There are 3 nested groupings, the coarsest first. Each group lies inside one group of the grouping before and may be the whole of it. The rows also spread widely along 12 directions, which tell nothing about the answers.
In the rows, zero is written as 128.
Known rows, each followed by its group in each grouping:
[135 176 223 189 104 104 111 150  91  84 117 188  95 146  62 132 111 134
 158 153 182 132 135 205 121 125 143  90 116 178  92 144 132 114 126 112
 128 178 109 110 104 135 139]
Dul pek mimo
[130 119 140 122 129 146 112 141 131 144 123 159  98 124  94 118 134 101
 166 137 120 142 138 169 103 125 173 128 117 122 128 165 147 123 136 119
 105 129 118 137 151 168 116]
gefi vogok Vepak
[ 80 133 202 104 156 100  82 132 123  95 166 129 143  97  88 129 123  89
 103 143 138 175 169 160 114 117 150 153 122 140 102 154 194 154 188 138
  90 142  99 153 121 169  95]
Dul ditu Fome
[111 125 114  99 163 145 114 138 115 137 136 135 141 155 153 142 130 103
 120 138 115  92 124 144 119 129 104 176 127 135 135 181 163  93 177 127
  67 133  89 162  92 141 124]
Dul pek paza
[134 141 153  80  95  83 117 131 117 133 100  95 163  94 134 122 144 147
 146 134 142 138 120  90 154 129 164  94 117 134 103 116 110 103 134 105
 143 118 138 104 100 126 103]
Dul pek las
[123 123 108 140 100 107 114 142 128 129 118 111 158 149 115 102 126 160
 131 108 136 127 131 133 130  96 129 106 131  94 123 141  88 149 106 111
 146 127 141 110 132 100 126]
gefi Vafu dipo
[148 155 133 141 110 119 137 127 143 149 114 152 101 127 122 148 111 134
 118 156 131 108 141 129 119 129 113 112 108 105 109 131 145 103 115 134
 132 134 115 118  96 175 120]
gefi Vafu Gem
[131 121 129 124 126  95 119 122 123 120 120 154 109  91 128 125 122 117
 127 145 126 117 145 125  97 125 156  89 119 109 107 121 149 131 112 129
 141 117 131 101 119 193  96]
Dul pek paza
[117 100 146 101 125 113 114 181 102 124 160  83 168 160  87 110 187 110
 190 113 115 143 162 155  75  71 188 121 136 141 122 131  91 103 133  97
 123 106 106 120 136 100 119]
Dul pek paza
[173 146  71  72  92 146 135 100 142 175  56 122 123  94 147  92 154 157
 183 121 114 169 115  83 162 158 187  92  99  99 154 177 100  86 157 107
 139  88 175 129 143 162 114]
Dul pek las
[ 90 121 188 132 135 122 121 113 163 147 139 157  88  83 127 115  78 111
  72 159 157 116 142 107 122 134 119 146 130 132 124 121 207 183 130 150
  86 172 104 123 137 164 111]
Dul pek paza
[156 113 107 132 140 202 136 122 104 119 119 172  86 127 170 132 152 106
 159 117 127  92 100 139  97 160 132 127 134 120 143 147 136  81 148 121
 101  93 109 126 153 124 140]
gefi vogok Vepak
[127 123 129 152 132 136 103 121  60  65 106 170 128 125 165 100 135 146
 144 109 169  82  83 135 108 134 136  83 141 129 121 135 100 115 134  96
 142 107 129  91 128  97 131]
Dul pek las
[134 121 102 133 122 125 102 140  95 115 114 146 144 147 142 119 133 138
 145 109 135  99  90 165 138 128 134 107 137 112 120 161 101 123 123 100
 121 122 137 124 119 101 133]
gefi Vafu Gem
[135 111 100 123 138  94  97 143  97  76 174 119 174 116 140 168 157 104
 110  93 100 139 145 195 134 138 119 115 148 107  90 146 137 128 147 134
 120 100 145 144 106 134 123]
gefi Vafu Gem
[132 161 197 116 105  93 133 120 114 105 102 125 131  90 135 133 125 144
 118 153 167 119 139  63 125 135 117 108 106 148  95  80 139  96 134 132
 147 131  99  80  90 132 104]
Dul pek las
[162 129 108 117 113 158 150 136 131 162 119 136 102 141 133 137 155 116
 167 127 110 109 126 146 113 136 151 112 129 128 131 145 122  81 113 113
 109 112 125 127 124 142 135]
Dul ditu Fome
[138 117 155 133 113 140 139 149 140 165 101 150  82 140  87  98 130 113
 186 140 133 120 135 135 101 113 172 130 118 152 142 135 131 127 101 120
 100 152 106 102 157 126 131]
Dul pek paza
[124 111  96  98 152 134  99 130 101 101 135 127 150 121 152 127 156 112
 131 111 110 129 133 129 101 122 137 130 126  93 124 150 130 107 169 127
 119  81 117 128 128 143 108]
gefi Vafu dipo
[ 70  78 162 131 156 155 125 154 129 139 178 120 118 148 155 114 115 106
  94 145 147  38 131  91  41  75 104 157 156 106 129  84 151 146  99 117
 104 128  53 104 134 103 114]
gefi vogok Vepak
[152 126 152 146 139 164 123 139  90  90 119 169 100 135 126 134 153 102
 168 113 137 117 122 148  98 145 126 140 122 148 126 128 138  92 153 135
  98 116  88 105 145  96 140]
gefi Vafu Gem
[128 117 147 165 123 138 145 137 126 114 137 148  97 136 128 118 126 127
 128 125 144  94 155 120  79 113 111 117 136 131 131 102 136 133  98 138
 127 133 102  86 142 117 136]
Dul pek las
[144 175 218 104  79 113 123 138 144 123 142  83 167 102  77 160 146 133
 135 126 151 221 162 151 193 152 136 138 112 166  88 138 140 100 188 131
 108 150 131 163 114 106 132]
gefi vogok Vepak

New rows. What belongs after each?
[111 127 162 123 136 126 104 147 102  95 144 118 149 134 113 114 147 124
 142 122 145 137 146 123  90  97 138 134 124 118 117 126 123 118 160 119
 126 110  92 116 131 105 116]
gefi Vafu Gem
[145 123 176 111 117 144 141 131 112 107 108 124 117 102 131 124 156 116
 160 125 143 128 136  70  98 134 136 135 114 144 118  78 131  89 139 133
 128 104  83  80 149 100 113]
gefi vogok Vepak
[113  63  81  86 162 105 113 136  98  99 163 107 163 104 189 147 161  83
 105  95  87  74 122 126  99 127 124 129 162 108 110 103 149 136 109 130
 107  83 122 106 120 125 102]
Dul ditu Fome
[111 120 166 114 117  76 101 138 111 114 166 113 163  86 171 172 115 127
  66 137 151  77  94 141 155 138 117  90 157 114  64  92 145 141 105 111
 124 133 131 121  70 125 110]
gefi Vafu Gem
[133 107 106 120 130 144 141 119 148 131 140 121 128 109 164 146 126 113
  94 113 114 109 143 102 130 150  80 160 137 111 127 116 163 131 128 156
 100 120 114 122 134 123 125]
gefi vogok Vepak
[129 134 111  83 115 102 125 127 164 163 133  88 157 108 129 143 128 129
 103 132 105 153 160 101 152 127 115 149 114  96 117 140 152 127 148 145
 113 125 127 144 105 154 108]
gefi Vafu Gem
[124 116 108 128 127  89 120 148 140 134 154 122 138 135 106 141 132 112
 120 128  99 131 176 174 108 108 134 119 132 111 113 151 145 139 109 136
 122 132 135 133 108 176 117]
Dul pek las
[119 158 182 116 136  81  82 130 101 102  82 173 116 106  73 113 109 116
 157 159 146 159 136 138 119 120 163 127  81 132 100 155 156 123 163 127
 127 143  98 108 111 180  87]
gefi Vafu Gem
[145 144 170 127 103 133 112 151 111 106 114 120 135 136  67 104 167 132
 195 108 143 199 155 147 117 110 178 116 107 142 126 143  98 107 163 119
 130 117 118 114 162  96 130]
gefi Vafu dipo
[129 113 169 169 107 190 150 145 130 131 220 117 105 128 167 146 158 134
 101 122 166  89 137 164  75 119 140  69 188 116 116 100 123 114 112  99
 124 104 130 139 135 105 164]
Dul pek las
[131 126 176 130  96 160 133 135 135 153 171 124 102  94 143 127 148 137
 130 143 165 122 123 147 103 127 192  52 156 117 112 118 123 115 119  87
 136 108 147 136 133 147 134]
Dul pek las
[151 115 111 112 134 204 150 133 140 156 157 127  97 131 143 126 175 103
 162 119 111 141 153 141  84 134 159 133 138 121 156 159 142  82 168 125
  89  90 119 157 157 142 145]
Dul pek paza
[110 116 123 112 125  41 108 133  99  94 115 122 165 107 152 132 115 134
  99 133 129  83 129  96 120 111 114 100 128 114  87  93 130 138  92 124
 155 124 124  76  82 149  86]
Dul pek mimo
[151 144 128 169  94  93 142 161 130 109 134 112 146 176  56 128 146 135
 160 104 115 165 195 184 114  93 117 118 121 138 113 138 100 122  96 136
 144 143 130 112 127 116 141]
Dul ditu Fome
[108 116 206 122 116 144 110 137 142 153 149 146 105  99 122 144 102 102
 108 141 156 114  92 168 165 158 142 142 148 159 108 137 177 159 127 120
  64 177 114 150 136 110 134]
gefi vogok Vepak
[110 114 145 141 140 160 108 126 100 101 163 152 116 120 147 116 140 118
 120 121 150 111 117 170  91 123 156  95 155 113 120 149 137 133 144 100
 115 105 129 137 140 132 127]
Dul ditu Fome
[ 93 105 148  78 129  74  92 134 124 121 106 102 176 103 120 113 113 117
 117 121 126 134 119  96 161 123 127 165 119 131 111 128 145 163 137 130
 103 149 111 112 125 105  91]
gefi vogok Vepak
[140 138 125 127 136 119 122 130 126 120 113 152 115 127 120 140 123 111
 129 135 116 125 148 127 118 133 105 152 105 117 121 140 159 111 144 151
 108 131  97 117 116 152 116]
gefi Vafu Gem
[115 165  58 115 125  98 122 128 179 169  99 103 170 191  79 103  97 159
 116 130  94 179 201 137 162  98  71 197  87  96 162 232 139 136 170 155
 103 168 131 174  96 165 127]
Dul pek las
[114 111 165 147 124 126 103 150 115 126 159 160 117 129 127 152 109 106
 112 136 143  84  93 209 134 137 136 114 155 137  95 146 150 147 102 107
  90 159 123 146 114 129 134]
gefi vogok Vepak
[105 132 111  74 137 132 112  97 130 144  46 127 142 119 144  62 103 145
 138 123 141 132 102  34 160 134 118 179  96 124 165 163 140 141 169 127
  96 136 109 107 147  98  99]
Dul ditu Fome
[139 103 121 134 110 174 168 108 178 170 123 130  91 100 176 132 104 125
  87 118 132  92 118  71 150 167  72 163 144 119 145  97 170 153 101 159
  84 146 115 112 162  93 143]
gefi vogok Vepak
[125 130 169 185 108 199 135 142 155 144 169 149  87 158  89 114 122 130
 132 122 157 149 151 197 112 123 129 134 148 130 143 167 138 147 136 120
  92 155 122 162 174 103 170]
gefi vogok Vepak
[178  81  54 128  90 109 151 127 135 138  82 133 118 109 141 105 150 126
 173  70  90 126 117 125 161 160 147 102 144 131 143 120 102 157  59 138
 121 122 180  74 184  88 139]
Dul pek mimo
[104 134 203 103 120  85 103 156 114  98 160  84 165 109  88 123 157 124
 136 140 148 166 182 100  77  76 161 114 114 117  87  86 126 114 152 120
 156 103  88 102 117 133  90]
gefi Vafu Gem
[127 108 134  98 140 167 138 127 162 154 133 122 106 114 122 127 139  91
 135 124 106 153 164 102 110 138 123 189 117 125 149 139 177 125 162 159
  76 124  91 138 167 137 120]
gefi vogok Vepak
[134 147 135 152  95 127 146  95 157 137  90 149  97  99 130  98  90 157
 100 131 155 132 138  83 145 142 104 111 117 110 132 122 145 157 108 141
 137 144 143  97 143 139 121]
Dul ditu Fome
[118 150 149 159 142 133 115 121 123  91 153 159 109 127 100 123 123 121
 110 139 138 155 186 163  76 109 124 115 119 104 116 157 161 125 160 138
 135 116 114 136 124 191 114]
Dul ditu Fome
[110 102  96 110 160 131 136 127 133 134 117 133 105 127 137  89 136 113
 138 148 109  98 181  52  22  77 137 139 106  81 151 113 146 111 127 140
 142  86  78  82 139 189  84]
Dul pek paza
[111 108 165 134 118 121 140 156 153 144 176 100 127 135 108 134 136 113
 115 131 130 122 180 130  91  96 125 139 144 135 122 101 149 144 106 140
 107 145  99 116 133 119 131]
Dul pek las
[126 124 121 103  92 140 138 135 144 136 144  56 178 130 131 104 161 163
 133 101 136 164 165  78 116  96 130 122 131  92 130 115  86 113 145 112
 154  89 131 125 146  88 120]
gefi vogok Vepak
[122 122 155 160  89 128 135 133 170 142 169 110 125 111  98 109 118 144
 102 113 149 172 171 156 139 119 139 102 152 120 125 134 138 184 114 131
 118 152 161 138 161 119 145]
Dul pek paza
[139  92 149 149 138 158 120 163 112 113 174 158  93 137  95 135 168  74
 178 103 113 141 145 225  93 134 181 125 158 163 132 153 148 134 129 125
  72 132 122 137 175 118 153]
Dul pek mimo
[118 113 131 153 119 104 116 143 104  83 141 125 145 136 112 101 142 138
 136 107 141 129 162 141  86  94 137  96 138 116 118 119 105 145 110 120
 155 115 129  92 140 116 123]
Dul pek las
[140  93  88 121 140 127 122 114  99 123  87 181  99 106 181 122 118 106
 133 115 118  53  65 131 134 165 132 109 142 125 127 131 144 135  86 119
 101 122 134  89 132 130 118]
Dul ditu Fome
[149 148 165 157 116 160 134 133 123 123 108 166  82 135 101 113 132 129
 163 137 153 134 142 128  93 124 136 124 109 130 131 128 133 105 139 131
 123 129  96 103 149 125 136]
gefi Vafu Gem
[101  89 157  83 140 111 106 130 141 152 112 145 101  78 118  98 121  88
 145 138 122 131 121 109 122 134 186 143 129 141 136 130 180 174 126 131
  81 144 116 108 165 151  96]
Dul pek mimo
[138 118  64  99 136 120 105 132  90  99 104 120 179 151 149 126 153 127
 151  96 101 123 117 140 139 133 110 146 120 108 127 173 103  95 158 118
 119  97 129 133 115 112 117]
gefi vogok Vepak
[131 169 122 163 119 114 125 123 124  87 134 131 150 154 107 126 121 159
 108 121 143 163 187 144 124 116  79 128 114 115 120 166 130 113 168 141
 142 129 129 138 104 145 132]
Dul pek mimo
[138 151 113 153 111 188 139 118 138 105 170  91 160 147 153 128 150 168
  91  89 152 168 164 124 135 128  71 134 144  93 142 152 112 111 191 138
 124  97 134 160 141  72 163]
gefi Vafu dipo
[117 148 114 102 116 169 127 109 144 172 136 117 140 127 189 136 107 161
  80 152 152  86  94 107 148 139 102 120 135  81 126 165 134  96 158  96
 113 115 129 172  86 146 123]
gefi vogok Vepak
